There are 9 hidden switches. A switch that is on adds its own fixed numbers to the row, and there is some noise. The rows also spread widely along 14 directions, which tell nothing about the answers.
In the rows, zero is written as 128.
Some rows, each with its switches (1 for on, 0 for off) after it:
[148 144 104 139 127 134 137 180 118 120 115 125 106 140 124  91 189 142
 106 127 102 107 113 150  88 172] | 0 0 0 0 1 1 0 0 1
[195 116 134 132 179 138 143 150 129 145 101 204 116 129 155 129  73 103
  74 109 165 144 106 117  67 181] | 1 1 0 0 1 1 0 1 0
[137 134 164 165 122 135 103  90 129 136 187 131 104 116 111 103 154 121
 105  72 127  95 105 122 122 129] | 0 0 0 0 1 1 0 0 0
[141 114 158 107  91 101 119 129 149 167 102 115 123 151 170 156  73  94
 140 140  99  71 131 117 176  68] | 1 0 0 0 1 0 1 0 1
[182 124 126 171 101  73 111 162 145 173 100 133  77 134 119 151 133 179
 159 115 112 119 113  96 133 146] | 0 1 0 1 0 1 0 1 1
[ 99 171 101 124 131 133 119 157 102 138 105 213 118 124 163 167 129 112
 130 121 137 138 135 180 104 129] | 1 0 0 0 0 0 1 1 1
[101 126 135 124 108 170 132 167 150 141 105 115 107 105 137 139 168  98
 107 156  87 126 113 165 117 120] | 0 1 0 0 1 1 0 1 1
[163 180 100  71 154  94 103 144 125 129 112 139 115 105 159 150 129  83
 124 124  92 106 114 160 113 157] | 1 1 0 1 0 1 0 1 0
[142 128 145  82 104 134 106 138 133 130  78 124 156 139 149 128  89 122
 106 136 147 123 177 149  86 128] | 0 0 0 0 1 1 0 1 1
[130 107 141  93 125 148 116 122 108 141  95 146 155 114 147 126 116  94
 135 120 134 123 128 144  99 106] | 1 1 0 0 0 1 0 1 0
[114 114 103 134 109 134 128 147  98  89 140 135 103  78 110 121 192 140
 138 146 123  96 109 165  65 130] | 0 0 0 1 0 0 0 0 0
[119 190 158 114 173 156 131 122 168 167 131 121 112 114 145 104 117  84
 132  96 109 160  97 111 140 164] | 1 1 0 0 1 1 0 0 1
[115 178 168 118  94  70  97 135 130 177 131 121 119 198 134  90 108 165
 129 120 140 125 136 123 139 194] | 0 0 0 1 0 1 0 1 1
[107 114 123  95 112 158 134 174  97 148  95 154 103  95 143 149 134 136
 113 167 153 157 124 186  71 141] | 0 1 0 1 1 1 0 0 0
[134 142 144  73 114  93 126 172 151 134  76 119 102 143 149 152  93 151
 119 189 132 147 129 148  72 188] | 0 1 0 0 1 1 0 0 0
[140  90 132 125  76 134 114 149  87 127 124 103 136 132 128  97 181 152
 146 116 112  70 125 145 103 100] | 0 0 1 0 0 0 0 0 0
[177 129 138 148 101  51 107 136 130 148 147 105 100 159  94  79 127 171
 122 129 128  84 112  92 102 185] | 0 1 0 0 1 1 0 0 0
[109 176 151 149 116 159 126 138 173 157 160 125 126 111 157  87 117 104
  96 104 146  93 162 111 127 146] | 0 1 0 1 0 1 1 0 0
[129 116 119 150  88  91 128 173 158 111  62 116 132 172 105 108 129 169
 138 151 116 107 170 124 102 150] | 0 0 0 0 0 0 0 1 0
[209 155 157 121 153  40  97 109 145 136 124 140 116 148 144 134  96 127
 156 102 113  97  92  74  95 186] | 1 0 0 1 0 1 1 1 1
[179 145 109 111 115  89 114 140 107 182 142 153 103 126 188 120  77 109
 147 105 138  66 111  81 157 115] | 0 1 0 1 0 1 0 1 0
[ 78 152 147 132 112 144 111 134 149 116  99 146 152 146 116 128 145  98
  95 131 114 130 164 184  97 134] | 0 0 0 0 1 1 1 1 0
[ 93 114 123 135 143 173 159 143  77 139 114 173 150 158 134  57 140 101
 125 113 144 127  98 135 106 136] | 0 0 0 0 1 1 0 0 0
[101 123 188 105 112  82 104  85 124 117 106 192 166 189 148 165  68 102
 155 130 132  92 143 124 117 113] | 1 0 0 0 1 0 0 1 0
[155 137 154 135  85  83 126 185 189 161  93 122 114 154 147 143  96 152
 102 175 125  81 174 127  98 171] | 1 1 1 1 0 1 1 0 1
[168 132 136 147 109  54 107 101 132 144 132 151 137 194 135  94  54 116
 136  88 131  52 139  71 172 120] | 0 0 0 0 0 0 0 1 0
[170 133 149 129 121 159 126 170 159 139  96  82 132 121 136  94 152 125
 102 112 101 109 148 121 104 144] | 0 1 0 1 1 0 1 0 1

New rows, each followed by its switches (1 for on, 0 for off):
[164  81 150 100 112 123 127 167  69 173 120 176  99 155 186 154 124 125
 100 135 126 106  72 152 113 126] | 1 1 0 0 1 0 0 1 0
[139 135 124 115 141 176 144 172 115 111  96 192 130 140 194 150 127 112
  92  97 133 105 148 164 107 131] | 0 0 0 1 0 0 0 0 0
[142 130 140 169 123 102 121 117 121 130 163 150 120 159 109  87 129 104
  87  98 118  62 117 126 135 136] | 0 0 0 1 1 0 1 0 0
[186 126  77 141 110  73 126 167 124 176 116 122  98 132 135  87  80 122
 115 140 138  82 113 108 130 138] | 0 0 1 0 0 1 1 1 0
[ 91 140 170 142 116  80 111 120 127 124 128 157 109 148  92 131 156 158
 177 160 118 143  80 110  64 191] | 0 1 0 0 1 1 0 1 1
[142 129 127 199 113  67 108 119 148 148 100 165 104 130  95 140 103 178
 197 101 151 142 128  74 101 136] | 0 0 0 0 0 1 1 1 0
[144 107 165 174  89  99 124 159 188 102  84 157 117 158 142 185 129 166
 126 144 109  82 169 122  80 131] | 0 0 0 0 1 1 1 0 0
[123 185 138 132  94 102  93 143 147 181 186 108  90  97 106  88 105 120
  65 150 159 110 148 147 102 183] | 0 1 1 1 1 0 1 1 1
[116 187 143  98 115  52 104 135 183 155  99  94 115 157 143 129  85 118
 169 151 100 123 120 110 138 167] | 0 0 1 0 0 1 1 1 0
[167 150  72 204 153 109 137 164 134 148 123 152  65 114  84  97 146 153
 115  89 128 150  95 123 121 171] | 0 0 0 0 0 0 1 0 1
[190 102 162 177 157  97 135 103 144 146 122 179 113 163 112 108  64 130
 105  83 159 121 100  80 112 167] | 1 0 0 0 0 1 0 0 1
[ 94 169 164 123  94 123 108 134 123 174 134 120 124 149 151 107 137 157
 178  93 127 121 140 107 155 132] | 0 1 0 1 0 0 0 0 0
[142 112 165 113 102  96 102  87 101 169 150 132 137 156 143  93  71 104
 127 100 153  85 112 102 150 112] | 0 0 0 1 0 1 0 1 0
[177 159 116 163 132 129 115 163 189 169 138 110  91  87 135 132 148  85
  85 105  79  85 130 135 139 125] | 1 1 1 0 1 1 1 1 0
[134 172 119 111 157 113 111 118 157 138  85 111 121 120  97 108  83 113
 135 104 132 182 138 130 121 157] | 0 0 0 0 1 0 0 1 0
[145 125 133 138 138  80 131 142 151 165 115 171  55 143 126 189  62 103
  84 138 110 128  90 157 177 138] | 0 1 0 1 1 0 0 0 0
[146 110 111 115 116 126 154 206 160 153  53 129  89 142 155 151  96 115
  88 185 107 132 122 162 126 143] | 0 0 0 1 1 1 0 1 1
[155 148  88  87 128 113 102 155  91 137  85 171 110 119 126 167  99 132
  79 123 156 147 169 219  96 141] | 0 0 0 1 1 1 0 0 0
[172 121 174 156 121  79 112 121 168 174 113 142 122 163 130 127  77 130
 133  99 125 103 124  82 138 149] | 1 1 1 0 0 1 0 1 0
[ 98 167 166  85  89 107 109 115 142 119 155 132 136 145 188 133 103 114
 148 145 130  56 143 110 115 132] | 0 0 0 0 0 1 0 0 1
[125 219 112 184 125  62  94 156 188 146 117 170 107 159  88 147 147 139
 105 113  97 115 176 160 123 196] | 1 1 1 0 0 1 1 1 1
[133 157 111 174 103  96  85 116 171 137 115  89 101 114  50 131 155 135
 107  94  92 129 159 178 153 118] | 0 0 0 0 0 1 1 0 1
[161 186 144 129 106  87  87 164 184 186 131 120  78 136 146 161 102 131
  65 122 114 123 151 162 136 171] | 0 1 1 0 1 1 1 1 0
[156 206 140 127 159 112 102 137 140 141 121 172 136 138 172 133 137 114
 153  69 112 114 137  99 104 168] | 0 1 0 1 1 1 1 1 0
[148 154 106 159  83  37  93 157 107 162 180 152  39 123 129 169 160 178
 129 140 114  77  84 155 116 158] | 0 0 1 0 0 1 1 0 0
[171 134 123  89 110 114 128 191 160 154  43 130 125 156 208 173  82 104
 114 144  97  97 162 146 141 107] | 0 0 0 1 1 1 1 1 0
[106 205 122 112 101  98  89 148 171  76 135 107 133 101 131 145 196 118
 148 149  71  64 171 146  71 147] | 0 1 0 0 1 0 1 1 0
[128 114 163 149  85 143 116 158 127 167 117 204 104 155 187 198 108 136
  90 112 138  98 159 164 142  90] | 1 0 0 0 1 0 0 1 1
[125 168 137 107  80  60  77 114 158 186 120  54 114 141  98  91  76 139
 125 129 134 134 153 133 159 140] | 0 0 0 0 0 1 1 1 0
[136 143 216 119  91 113  97 133 167 201 146  94  98 149 120 129  96 150
  70 125 140 138 148 151 136 172] | 1 1 1 1 1 0 0 0 1
[162 172 134 137 136  96 109 136 179 140 174  98  56 102 125 124 131 105
  81 124  90 108  78 123 140 183] | 0 1 0 0 0 0 0 1 1
[ 93 181 142  95 104 138 111 142 155 158 123  98 135 103 146 110 124  99
 163 134 114 111 155 121 129 122] | 0 1 1 1 1 0 0 1 0
[167 146  97 138 149 119 121 146 155 118  64 133 123 108 131 140 134 113
 166 103  94 134 123 113 107 126] | 0 0 0 0 0 1 1 1 1
[137 139 113  83 109  69 124 159 148 118  72  73 133 153  98  89 114 133
 143 189 100 108 137 128  92 172] | 0 1 0 0 1 1 0 0 0
[147 156 169  80 119 114 102 120 187 112 110 116 133 117 161 155  82 100
 109 144 123 109 151 120  91 157] | 0 1 0 0 0 1 0 1 1
[142 168 146 160 134 113  84  82 159 129 151  94 115  80  63 100 144 135
 129  78 136 141 139 124  94 156] | 0 0 0 1 0 1 1 0 1
[139 172 147 133 133  58  92  98 142 141 132 159 116 166 131 150 103 114
 161  86 100 102 108 115 151 145] | 0 0 1 0 0 1 0 1 0
[214  84 127 153 124  80 150 153 174 112  87 139 104 124 135 145  71 119
 144 155 109  50 123  52 109 121] | 0 1 0 1 1 0 0 0 1
[136 161 162 102 115 118 118 137 134 161 143 117 106 151 169  97  97 147
 110 118 154 126 116 112 112 182] | 0 0 0 0 0 1 0 0 1
[146 203 131 103 128  51  99 140 199 113 112  95  94 124 126 160 135 140
 154 145  77 106 140 127 112 186] | 1 1 0 0 0 1 0 0 0
[ 85 147 176 108  96 138 112 131 169 135 110  70 143 142 123  91 140 121
 135 133 102 131 140 129 128 144] | 0 1 0 0 0 0 0 1 0
[181 109 134 127 130  55 105  81 166 128 104  68 118 140  70 100  71 105
 136 110  97 101 109 100 159 122] | 0 0 0 0 0 1 0 0 0
[184 144 148  81 106  70  90 116 136 164 141  58 129 127 126  75  82 112
 138 126 120  80 120  81 128 143] | 0 1 1 0 1 0 0 1 0
[ 99 206 148 120 161 150 122 142 137 153 115 198 133 174 174 123 122 106
 121  77 127 157 125 135 134 185] | 0 1 0 0 0 1 0 1 1
[187 121 125 100 132 134 121 170 131 114 113 110 111 109 151 128 158 104
  69 131  95  89 125 170  87 144] | 1 0 0 1 1 0 0 1 0
[165 127 124 168 173 104 110  89 120 150 132 177 101 116  72 140 108  70
  96  76 106 130  82 149 149 125] | 0 1 0 1 1 1 1 0 1
[110 150 137 160  87 116 109 152 151 167 143 116  96 152 111 103 138 140
  74 122 125 114 151 161 144 145] | 0 0 0 0 1 1 0 1 0
[121  88 217 128  86 114 109 124 186 135  86 100 121 171 136 166 109 143
 109 137 105 136 127 142 123 134] | 0 0 0 0 0 1 0 1 0
[196 107 119 112 120  83 127 154 180 105  70  92 132 114 109 121  92 107
 110 179 109  77 158 116  72 145] | 1 0 0 1 1 1 0 1 1
[114 191 151 161 158 166 120 112 125 189 153 181 139 136 146  89 131  95
 122  39 139 135 131 119 158 142] | 1 1 0 1 0 1 1 0 1
[137 128 181 146 104 113 121 174 159 170  65 147 143 200 152 131 114 157
  99 123 129 133 175 143 107 163] | 1 0 0 1 1 1 1 1 0
[ 89 141 181  78 108 115 117 128 113 179  90 151 155 173 182 137  77 108
 182 131 134 128 124 120 141 116] | 0 0 1 1 1 1 0 1 0
[147 114 100 134  92 102 130 155 120 173  74 173 125 164 141 142  48 120
 134 128 137  84 170 121 180  74] | 0 1 0 0 1 0 0 0 1
[153 128 124  99 110 150 119 188  96 161  91 167 134 141 167 125 111 144
  92 122 162 129 163 161  79 149] | 0 1 1 0 1 0 0 1 0
[118 165  87 126 117 138 124 172 158 167 109 131  85  74 121 151 108 117
 102 136 129 137 163 184 139 121] | 1 1 1 0 0 0 0 0 0
[203 144 154 163 122 106 125 179 147 190 145 146  79 150 159 119 132 163
  87  93 128  94 116 107 122 190] | 1 1 1 1 0 1 0 0 1
